There are 3 ways to turn a row about zero (a turn may also mirror it). The second row of each pair is the first, turned, with some noise. The first 30 pairs use one turn. New pairs use 3 turns, one after the other, and a turn may come again.
Known pairs, each followed by its turns in order:
11	34	7	-17	3	12	-3	0	18
-15	-17	-18	-4	15	-14	14	26	13 : Morer

8	19	-12	22	-22	33	39	24	-11
27	28	-10	-29	30	7	-38	3	10 : Fas

6	-13	-13	67	-5	-16	19	-13	-55
22	10	17	-7	-53	-32	-36	-29	-40 : Morer

-25	-26	-7	39	27	24	-1	15	13
-27	20	22	21	-10	-4	-39	-28	20 : Morer

19	30	16	-1	-3	25	-5	-25	-18
27	2	19	20	35	-6	5	16	10 : Fas

4	21	0	13	-3	-14	19	-2	-38
35	-24	6	-15	14	-11	-24	15	-6 : nokig

2	-11	13	3	49	19	-4	18	13
-50	13	18	-9	5	0	-15	21	6 : nokig

20	4	-4	27	8	-2	-31	-7	21
20	-31	-5	-14	-5	-2	18	23	-11 : Fas

7	16	-7	9	-28	-47	-1	3	-4
28	12	18	-36	8	-22	15	-3	-14 : Morer

9	31	-17	21	-30	4	-4	-11	15
3	-11	21	-23	-10	-31	-3	31	3 : Morer

17	-8	-22	-1	15	-32	7	-25	-18
5	-21	-23	-22	32	-7	7	3	-7 : nokig

28	-22	31	-18	40	-5	56	8	5
-45	-8	12	-48	1	-34	-34	-18	-12 : nokig

6	4	6	4	-10	31	-7	-15	53
4	-21	20	-40	17	19	22	5	28 : Fas

-34	-3	-7	-16	6	33	-16	-17	28
-20	23	0	17	-11	39	14	-1	-22 : nokig

9	-6	21	-27	-7	8	9	-6	-20
19	-25	-14	13	-6	24	13	4	-13 : Morer

-2	-12	10	-30	-16	-55	31	-35	-11
55	20	-7	7	23	13	15	12	-42 : Morer

-27	29	6	37	-20	11	20	8	-8
45	18	20	-7	-7	20	-17	11	1 : nokig

-5	1	-9	24	-42	0	20	-1	-16
32	45	-15	-17	-9	2	-2	4	3 : Fas

33	-3	-3	18	-14	14	21	-21	17
20	6	3	4	-22	-12	-14	36	12 : Morer

24	-13	6	27	56	16	-8	35	-10
-25	-36	-9	-15	16	-35	-33	20	-30 : Fas

-12	-31	-12	-21	34	1	10	5	58
-56	-32	-7	-22	-11	21	7	-9	27 : Fas

14	-8	-2	15	-9	38	-7	62	-42
-22	-27	0	3	-59	1	22	-47	23 : Morer

27	-4	-7	27	5	16	36	-13	31
12	21	-2	22	-24	-22	-21	36	22 : Morer

7	12	22	1	23	3	-14	24	-24
-3	-14	10	15	18	-17	-10	-5	-32 : Fas

-5	1	-17	-22	-26	2	12	33	10
3	3	-28	6	-41	4	-18	-10	17 : nokig

13	11	14	1	-4	7	-4	-26	6
0	-8	19	6	12	6	15	-14	-5 : nokig

10	15	1	-10	10	1	0	-13	12
-12	-5	9	2	12	12	-1	-18	2 : nokig

-7	16	2	-4	6	31	37	-6	18
-7	6	-8	-13	38	9	-9	-4	31 : Fas

-17	19	16	-22	-9	11	-26	-5	23
-6	19	13	41	-2	17	7	-16	-5 : nokig

-11	-17	12	-30	1	3	21	-7	0
-31	16	13	6	4	1	3	-16	13 : Fas

New pairs, each followed by its turns in order:
32	-1	6	30	-12	14	25	7	33
16	-17	-18	46	17	-6	-17	15	20 : nokig Fas Morer

-24	12	-3	19	-6	39	13	1	-9
-12	-6	-17	11	-5	21	-37	16	3 : Fas Morer nokig

-25	2	-29	15	44	12	11	11	-35
-10	1	26	44	-14	-37	19	10	-30 : Morer Morer Fas

24	-33	15	-27	-3	-21	1	14	-9
4	-30	3	-2	47	8	4	-9	1 : Fas Fas nokig

-1	3	42	-8	17	-11	-3	38	8
-29	-9	3	46	4	16	-1	16	-10 : Morer nokig Morer

14	13	-29	6	29	-20	-4	5	-8
10	23	-19	10	-18	30	-15	10	0 : nokig nokig nokig

-7	29	-20	-4	18	6	-1	14	20
10	-7	18	38	5	-10	9	-9	1 : Fas nokig Morer

21	-24	-9	-29	-17	-11	-32	43	-24
12	18	19	-36	-21	-34	5	29	40 : Morer Morer nokig

7	-12	-10	-5	23	25	-35	-1	2
27	-17	22	0	-22	12	-13	23	5 : Morer nokig nokig

37	-3	-10	-16	24	17	7	4	-41
3	34	11	5	13	1	-32	-2	50 : Fas nokig nokig

11	33	-26	13	-9	34	-13	17	-28
-17	-13	-2	46	0	-34	-21	-10	-30 : nokig Fas nokig

5	3	8	13	-26	-44	21	-8	-25
-16	-31	6	10	6	16	13	24	42 : Fas Fas nokig

32	-3	5	6	15	-32	-8	10	31
-6	-44	-22	8	20	-14	-12	-15	-18 : nokig Morer Fas

23	13	-34	43	-15	-23	-1	10	18
-4	26	-11	-5	-20	23	-33	5	43 : nokig Morer nokig

35	-10	-16	18	-11	-28	17	31	-5
-13	16	38	9	13	-9	-15	36	-19 : nokig nokig Morer

-12	-8	-2	-19	18	-2	14	0	-2
-4	11	4	11	5	-22	6	-7	7 : nokig Morer Fas

18	15	53	-17	-30	24	-11	-49	-14
7	-60	42	17	-8	-18	-11	31	19 : Morer Morer Morer

36	7	-48	19	-32	5	11	11	18
35	47	2	-15	-36	-5	28	-11	4 : Fas nokig nokig

7	-6	5	-18	15	26	-3	10	45
-28	25	17	4	9	-32	13	14	4 : nokig Morer nokig

-20	23	-22	5	-36	30	8	22	3
3	-20	13	26	27	-16	20	5	-31 : Morer Fas Morer

-10	-39	0	27	-8	2	-19	-1	2
30	29	-11	6	-10	-30	7	1	-8 : nokig Morer Morer

-9	56	11	15	-7	-7	-33	-2	29
-7	43	-9	33	-20	-10	-32	11	26 : Fas Fas nokig

30	-13	10	-23	8	-11	36	-14	-15
-25	-35	-23	13	-28	-7	-7	-3	-17 : nokig Morer Morer

-13	-13	20	-16	-9	-4	-7	11	0
-23	-15	-4	-7	1	6	-1	-22	-9 : Morer Fas Fas

-27	15	-7	11	-7	32	2	6	23
-15	36	-7	22	-18	3	-2	-11	21 : Morer Fas Fas

15	-14	-13	41	-20	-16	-27	-19	-2
-8	11	-5	48	-19	20	7	5	4 : Morer Morer Morer

-17	5	-22	-14	2	13	-47	20	8
-10	-31	-10	-22	9	-47	-1	17	0 : Morer Morer Fas

-20	-24	17	2	-9	-14	20	-19	-32
-32	1	-12	36	-1	4	10	6	-31 : Fas Morer Fas

-43	-15	32	0	8	0	-27	5	-16
7	-41	-12	-11	23	2	8	36	10 : nokig Fas nokig

11	-31	6	51	15	0	-19	-12	32
42	20	26	34	-9	38	4	8	-26 : Fas Fas nokig

-4	-6	8	3	36	-1	8	5	-8
-5	-20	-17	-3	15	-8	-12	-1	-18 : Fas Morer Morer

